The rows of a group lie close to one hidden flat surface of 9 dimensions, which passes through zero. Surfaces can cross.
Known rows, each followed by its group:
11 12 14 12 -21 -22 16 -14 -4 -7 -12 -24 -1 -9 -21 -7 13 -6 14 -22 : Q
-11 22 -9 -14 2 -18 14 16 19 -1 -37 24 1 -29 -3 -18 -9 0 3 -9 : C
5 -22 -3 -18 9 5 -12 -7 18 -2 23 -18 -16 28 24 9 -16 7 2 4 : C
1 -11 10 -10 8 5 5 10 13 20 5 -5 7 12 7 4 -5 14 -2 -5 : H
11 14 15 -10 -13 -38 24 13 4 -3 -11 -19 17 5 1 -15 -22 -8 33 7 : H
-9 -17 -11 11 -18 -21 1 -13 -10 4 7 7 -7 5 -16 5 -21 6 25 4 : C
-43 22 -17 9 -43 -37 52 15 -26 -42 -44 15 46 -8 70 12 13 -10 -9 8 : A
1 -12 -17 -8 6 -26 1 16 14 -15 -34 -7 -35 -13 -10 -7 -19 -12 20 49 : R
21 -16 28 9 -12 -26 31 -8 17 19 -2 -1 4 28 -41 -15 -20 17 27 -11 : Q
3 16 -17 -25 37 2 -24 30 17 6 -28 -16 1 -18 2 -20 7 -20 -14 0 : H
-9 1 -14 -18 9 -8 -16 15 9 3 -13 -9 -16 -20 8 -7 -4 4 -9 -7 : Q
9 13 -5 -4 -22 -58 -1 8 -29 -5 8 -9 12 5 -19 -19 -11 -12 24 31 : A
7 7 6 -14 2 -6 6 0 12 2 2 6 5 4 5 -7 -1 0 -3 1 : J
8 13 1 -7 -19 -32 30 -37 15 12 9 40 40 36 -8 -26 14 -17 2 -23 : J
-20 -16 -13 33 4 34 1 -5 -19 1 -25 27 -18 -27 -11 17 30 22 -51 -12 : A
-2 -5 -1 -2 14 -1 5 21 10 27 1 12 22 10 -5 -2 -12 1 4 17 : J
5 15 5 -8 1 -8 4 3 8 -20 -12 -12 4 -2 16 -11 -7 -9 8 -14 : H
2 -3 2 17 -1 14 -4 -1 -15 -9 34 -6 25 37 12 22 -13 -26 30 31 : Q
3 11 3 5 7 2 12 12 -3 2 -25 12 8 -11 -14 -15 7 5 -17 -10 : R
13 7 2 5 2 3 -3 -6 -7 -23 -7 -12 -9 2 -8 -4 16 -5 -14 -5 : R
1 4 -9 18 12 4 -20 5 -27 12 24 -3 28 14 -27 -11 -10 -5 7 -16 : R
-13 -7 0 21 -5 24 2 -4 -14 -22 0 -15 -9 -8 24 28 27 -5 -15 10 : A
-6 -32 -10 7 -4 -2 0 -22 0 15 3 36 -16 18 -21 -3 -11 30 -16 -3 : R
4 18 -1 6 2 -7 2 0 -12 -6 -4 5 16 1 -16 -15 2 -6 -10 -13 : R
9 -14 14 -12 4 25 -11 -19 12 -2 28 -13 -7 20 21 10 0 21 -9 -33 : C
23 -5 21 10 -19 7 8 -40 -17 -30 10 -5 -15 17 -9 0 33 13 -26 -20 : R
-4 -12 -1 -7 -19 8 2 -21 8 15 25 17 -15 1 13 17 4 8 6 11 : R
8 -11 15 -1 7 10 18 1 14 12 -11 6 3 14 -10 -1 -7 21 -7 -7 : Q
0 8 -4 8 -8 -10 2 6 -12 9 -6 10 -4 -19 -21 -3 12 -7 2 13 : A
6 11 -10 -6 -8 -10 -11 -5 -7 -7 12 12 -13 -9 -8 -1 4 -14 4 32 : A
-14 -14 -23 -14 -14 -22 -3 -21 10 5 -3 53 -28 -9 -3 -11 -21 23 -9 -3 : C
10 -3 18 -2 -20 -8 -9 -7 -18 31 30 -7 -19 -17 -28 3 20 14 -4 13 : Q
-4 18 2 2 15 14 -11 1 19 -3 2 -24 19 -2 17 5 -5 -26 25 -29 : A
-6 -18 -8 4 1 -5 4 -11 15 -26 -20 -25 -16 14 12 2 -7 2 3 -17 : J
17 17 17 -20 10 17 6 1 35 21 7 21 -9 -23 -7 -1 8 -11 6 8 : A
-3 4 -10 -14 7 -3 1 4 9 -13 -17 12 -4 -2 15 -7 11 -5 -21 12 : J
11 -31 -15 -5 12 3 -31 -11 13 -3 15 -5 -51 6 -26 8 -21 7 15 31 : C
4 14 -3 16 -10 -4 3 -29 -11 -27 -14 15 -9 -13 -18 -7 22 -11 -12 -15 : Q
-1 -9 -10 22 -11 -28 12 6 -19 -12 -11 -15 5 14 -22 -1 -15 -14 28 33 : Q
-14 -17 -13 8 -2 5 -6 -7 -2 7 13 7 6 15 11 10 -9 -3 10 2 : H
-41 -18 -16 31 2 27 17 -5 1 -8 -32 6 20 0 25 18 0 5 -12 -31 : A
13 -21 5 -3 -2 -35 -9 -6 11 6 -16 -49 -39 -12 -39 -11 -13 9 25 -8 : Q
-6 25 2 -2 -10 -12 -8 15 -21 2 10 4 12 -22 -1 -2 -1 -14 17 12 : J
2 -1 4 10 -16 5 -2 -20 -15 -15 24 0 -3 1 -2 11 8 -4 12 3 : H
11 17 5 -19 4 -5 -30 -22 5 -9 25 10 -15 -10 -17 -31 -39 15 21 -62 : J
25 30 2 -30 35 29 -50 12 6 9 31 -3 -7 -16 3 -10 5 -19 -11 -5 : R
1 9 -5 -18 -8 -9 -1 -8 2 -3 11 22 3 1 14 -8 3 -3 -6 -4 : C
19 4 46 8 -36 10 9 -24 -24 -21 55 -34 -1 16 20 27 16 2 25 5 : H
4 5 4 0 2 10 -9 12 -13 6 14 -6 -3 -12 -5 8 -2 0 4 18 : J
19 16 16 1 8 6 9 1 16 -6 -23 -10 3 -14 -21 -11 9 -9 -2 -20 : H
-8 -46 -3 9 4 -8 8 13 6 12 2 -25 -2 31 1 15 -37 16 28 25 : H
11 14 24 -16 3 14 13 -9 24 -43 -2 -27 4 12 48 3 -9 -4 13 -32 : H
24 33 23 -24 -15 -6 -3 -15 12 8 16 28 -25 -37 -24 -11 16 -2 8 7 : C
11 -14 24 -11 6 26 -2 -14 10 6 31 -14 5 33 25 11 7 16 -16 -27 : C
-10 22 -7 -3 -19 -1 -9 -17 -18 -2 20 20 9 -10 16 2 15 -11 -4 -2 : R
-13 3 6 0 -25 -9 18 -9 5 2 0 -3 4 -9 19 8 -5 12 12 -20 : C
36 31 16 -47 -14 -29 -1 -10 16 -12 19 2 -13 1 14 -15 18 -21 1 34 : J
-9 -21 1 9 12 12 11 1 22 -9 -25 -29 -1 13 18 8 -16 14 1 -38 : J
6 25 17 -9 -7 8 3 -15 8 -9 -7 -5 1 -15 8 -8 23 -2 -15 -37 : Q
-13 -9 -12 31 -3 13 -4 5 -25 -22 1 -15 0 7 12 25 8 -18 7 28 : Q
4 14 5 -25 -19 -19 1 -7 13 -11 20 -10 -1 1 29 4 -1 -17 28 15 : C
-20 20 -16 37 -11 23 -20 -17 -36 -25 17 -24 25 -6 15 15 31 -39 2 -22 : J
-2 -1 2 -3 -7 -4 6 0 -1 -22 -4 -5 -9 2 14 1 -7 7 3 5 : H
4 11 -7 -15 -1 -4 -14 -8 0 -20 11 5 -5 5 16 -8 3 -4 -14 -1 : A
14 33 10 -9 -8 -19 -7 13 -20 -7 -1 -13 4 -28 -4 -15 21 -12 -11 0 : A
-8 -2 -2 -3 2 6 -8 8 4 14 8 9 4 -6 8 5 -4 1 5 8 : R

New rows, each followed by its group:
-9 -18 4 13 8 31 4 -9 13 -1 4 -14 2 16 19 21 -3 0 4 -16 : A
21 40 21 -1 7 -9 15 10 -13 5 -13 12 38 -6 -28 -38 8 0 -16 -37 : R
12 -5 -7 -22 13 -25 -22 -2 23 -7 -5 -34 -31 1 -14 -16 -22 -5 21 -13 : Q
1 -7 -4 -2 -24 -15 29 -29 2 -65 -52 8 -49 -17 14 4 41 9 -41 14 : R
1 10 7 9 4 4 4 11 -8 -6 -11 -11 17 2 -6 -7 4 -4 -4 -17 : R
19 -13 31 -12 -1 -2 26 -2 23 39 8 31 8 22 -31 -15 -17 37 -6 -12 : Q
0 17 -3 -7 -10 -11 -2 1 -7 -4 13 4 19 2 13 -5 0 -19 12 10 : Q
0 1 9 16 -1 3 9 6 20 31 9 -17 1 -13 -24 17 -8 -34 61 27 : A
-18 17 2 -13 -25 -37 39 13 0 -20 -20 -2 48 15 59 -7 -11 -2 4 -9 : A
-8 9 -3 4 -16 -4 -6 -5 -19 19 15 5 -7 -26 -12 2 21 6 -4 -1 : Q
6 17 33 12 -3 10 13 10 -7 24 -15 -18 17 -25 -17 -1 27 11 -15 -35 : A
10 15 1 -7 -6 -15 8 -2 -3 -1 14 33 20 19 -6 -16 -16 -6 10 19 : Q
3 -21 -20 5 -7 -14 -19 -20 -25 -13 23 17 -21 19 -14 -2 -10 10 -7 29 : A
-11 2 -12 13 8 3 6 27 -12 9 -43 3 -15 -43 -21 1 22 6 -25 15 : A
28 44 -5 -25 24 -16 -27 25 -2 9 -8 25 -5 -38 -47 -42 -4 -17 -6 20 : R
-47 12 -37 8 -8 5 -12 -2 -6 6 -9 27 12 -32 24 9 4 -13 3 -18 : Q
8 7 6 2 15 5 -5 7 0 -19 -12 -16 14 7 -3 -17 3 -2 -13 -26 : R
6 -10 -3 20 -8 -35 28 -12 10 -14 -29 -1 4 14 -38 -19 -23 -6 29 -8 : Q
13 11 15 15 -5 22 2 -26 -5 -18 18 0 6 12 -6 3 16 -11 0 -12 : Q
13 10 4 8 -1 1 -6 -9 -18 -3 10 8 1 -2 -20 -11 12 -3 -7 -6 : R
15 6 6 -18 21 15 -12 13 38 10 -3 -10 -24 -20 -7 9 -2 -26 28 34 : A
-8 15 -15 -1 -19 6 -13 -29 -4 -24 24 26 3 4 28 10 6 -22 9 11 : A
-9 0 -2 5 -10 5 -8 5 -21 10 25 1 7 -2 9 15 10 -8 5 23 : Q
10 -10 32 -7 1 25 15 -12 30 14 26 -15 10 31 19 15 -8 5 20 -18 : A
9 0 -3 4 -5 -8 -14 -40 18 -10 21 -15 -5 14 -16 -8 -13 -21 41 -38 : Q
-10 23 2 6 -4 -2 8 25 -15 25 1 25 31 -17 -5 -4 -1 2 5 11 : J
14 -8 14 -9 3 0 2 -5 14 12 13 2 -8 9 -12 0 -6 6 9 11 : A
-7 -17 -8 14 29 4 -4 36 25 -19 -47 -62 -22 -18 0 13 -33 -17 40 2 : C
21 2 -1 -23 3 -9 -23 -7 3 -10 20 -7 -33 -1 -11 -5 -10 2 9 22 : J
-1 -2 -32 9 9 3 -46 -21 -13 -12 26 5 -21 -2 -25 -1 -10 -25 19 16 : A
24 -29 6 -23 23 9 -23 2 7 -11 17 -23 -32 30 -1 -1 -15 22 -15 16 : A
7 21 8 4 -3 -5 21 0 -5 -27 -20 10 13 -3 5 -13 18 -5 -13 -5 : Q
19 -8 2 -5 9 15 -21 -9 -11 -11 16 1 -26 2 -2 1 15 14 -28 9 : A
22 -6 -3 -39 40 0 -20 24 33 -26 -17 -32 -19 18 23 -15 -23 -1 -8 2 : Q
-12 -44 -25 16 -3 0 -7 -14 5 -10 9 8 -21 32 0 15 -28 3 17 34 : A
-10 18 -7 11 4 -5 -4 14 -9 5 -16 -20 20 -21 -6 -7 5 -13 6 -24 : A
4 0 1 -27 12 -13 14 16 37 4 -14 -4 12 15 20 -9 -30 -9 25 11 : A
-6 -3 5 8 8 21 -4 1 19 -11 -30 -23 -35 -35 -4 8 -3 12 5 -36 : C
2 -18 18 3 -15 -8 12 -5 11 -8 13 -40 -3 21 16 19 -6 -10 35 11 : R
-1 10 -2 8 -6 -8 1 -2 -9 -27 -7 -15 6 0 10 -1 6 -22 13 0 : Q
11 12 20 -14 -12 -7 14 11 -5 0 -4 4 -3 -13 8 2 22 6 -13 18 : A
2 -1 -12 2 -8 -11 4 -24 -8 -46 -14 -3 -5 18 17 -9 11 -2 -19 -20 : R
10 -15 10 -12 1 17 -8 -22 12 5 15 16 -28 -3 -5 2 1 25 -18 -16 : C
18 4 0 7 -13 -17 2 -3 -29 1 27 25 9 16 -23 -9 -2 -8 11 42 : Q
22 4 15 -17 -2 -4 0 -29 11 -14 21 8 3 32 1 -17 -3 11 -7 -29 : R
-6 -19 -4 13 -4 4 -1 -10 -5 -17 3 -1 -14 9 2 9 -11 12 1 9 : H
-1 2 -16 -3 12 12 -23 -2 -3 -9 9 0 -8 1 8 -1 1 -2 -7 -6 : R
-24 38 -13 22 -13 11 -2 -13 8 9 -3 26 17 -47 -7 10 20 -52 36 -2 : A
22 -1 8 -2 4 3 -8 -25 -1 -42 9 -26 -5 27 13 -6 10 -1 -12 -26 : R
-11 15 -27 -4 23 44 -27 -28 10 -32 10 48 5 7 32 -3 4 -18 -25 -25 : Q
-10 -17 -9 27 12 37 12 -8 -5 -7 -10 44 3 12 -4 6 5 19 -33 4 : Q
-2 -23 2 10 1 13 -14 -4 -8 9 -1 -34 -35 -21 -16 19 17 16 -8 -5 : Q
-5 -5 9 -4 19 33 7 17 28 -8 -37 -10 -32 -34 12 13 8 9 -12 -7 : C
-4 -11 1 11 3 2 5 3 9 -2 -8 -24 1 2 3 8 -4 1 13 -10 : Q
23 -14 36 -6 -32 -21 49 -18 8 10 1 -6 0 20 -6 14 43 -5 -4 44 : J
5 9 16 -12 -11 -9 17 5 -1 -18 -8 -5 -3 2 16 -4 -6 14 0 -2 : H
-13 -11 -8 3 14 26 1 -2 25 -13 -14 7 0 6 29 13 -6 0 -4 -9 : A
24 25 14 -14 20 21 -32 19 0 -10 4 -38 -35 -42 -7 6 36 -27 -8 25 : A
13 -1 -23 -5 33 -15 -28 19 -1 -16 -14 -14 -6 12 -26 -29 -28 -12 8 9 : R
-7 9 -2 6 -17 -5 1 -3 -19 6 7 13 -1 -16 -6 3 12 2 -7 5 : Q
13 22 18 -3 -13 -18 8 7 -8 9 8 -14 11 -13 -9 -5 13 -11 14 5 : A
-9 -14 8 12 10 15 12 22 -11 -6 -33 -30 2 -8 14 12 16 22 -30 -17 : A
25 8 27 30 6 14 3 -4 -23 -13 1 -36 10 9 -31 -2 24 -2 -8 -20 : R
12 -5 -8 0 -1 -52 -8 9 -24 17 1 -2 7 16 -49 -31 -31 19 9 1 : A
-21 -19 -11 17 4 18 -8 27 -4 10 -12 -24 -19 -28 5 32 8 -8 13 40 : R
-6 -18 -20 27 10 -12 -10 13 -16 -6 -4 -36 12 19 -11 1 -28 -18 28 23 : C
22 -10 -1 1 0 -18 -15 3 -18 -12 13 -34 -24 8 -21 -4 -3 -8 10 34 : Q
-21 1 -37 -6 17 0 -33 7 2 -31 1 -31 11 21 44 0 -22 -24 11 -6 : R
-17 -24 11 2 -6 3 12 14 20 56 19 -7 19 17 7 22 -31 8 45 9 : R
-2 23 12 -11 5 15 3 -6 24 7 -1 11 20 -5 18 -2 3 -12 3 -35 : A
6 42 -7 -4 -4 -25 -1 12 -5 -7 -15 12 2 -37 -23 -26 -2 -24 15 0 : C
11 11 49 10 -31 -7 53 15 -22 33 8 18 37 3 -11 5 19 22 -6 17 : Q
-4 -8 -4 2 -20 -4 -7 -30 -16 4 27 22 -4 9 -11 -2 5 14 -7 -9 : C
-10 -3 -1 1 -1 -7 10 0 15 2 1 -6 17 18 12 2 -16 -6 22 -8 : A
-10 -29 -14 24 -13 -18 8 0 -22 -3 -2 6 -22 3 -22 19 -5 5 10 57 : A
-2 21 -12 -6 5 -15 -5 12 4 1 -11 -3 15 -11 4 -13 0 -21 7 -3 : H
3 -26 -20 14 1 -16 -20 -22 -15 7 32 12 7 45 -35 -18 -38 8 16 -7 : R
-2 4 -18 1 -5 -21 -8 -13 5 -10 1 14 4 5 -11 -18 -18 -18 23 -1 : Q
17 4 -7 -42 12 -14 -18 15 0 -42 2 -19 -21 17 44 -11 -4 0 -23 23 : A
0 11 4 -10 -6 -23 7 10 -8 -1 -5 -1 9 -2 1 -9 0 2 -4 3 : A
0 9 -5 -5 -11 -8 -13 -8 -5 -28 25 -28 7 13 28 6 -12 -24 33 8 : H
-7 -3 4 19 0 24 0 -12 2 6 6 -4 5 -2 -1 12 11 0 -7 -24 : A
10 35 -11 -28 15 28 -30 -13 25 -13 17 26 -22 -30 15 -2 19 -33 0 12 : A
-11 7 19 13 -5 8 20 15 -9 -1 -18 -28 11 -8 20 17 17 4 -9 -21 : A
4 4 12 7 -9 -4 -4 -7 -29 0 14 -17 17 12 -6 -11 10 20 -22 -40 : A
8 9 29 -18 20 28 14 0 43 27 -3 1 21 9 10 -11 -6 16 -3 -65 : A
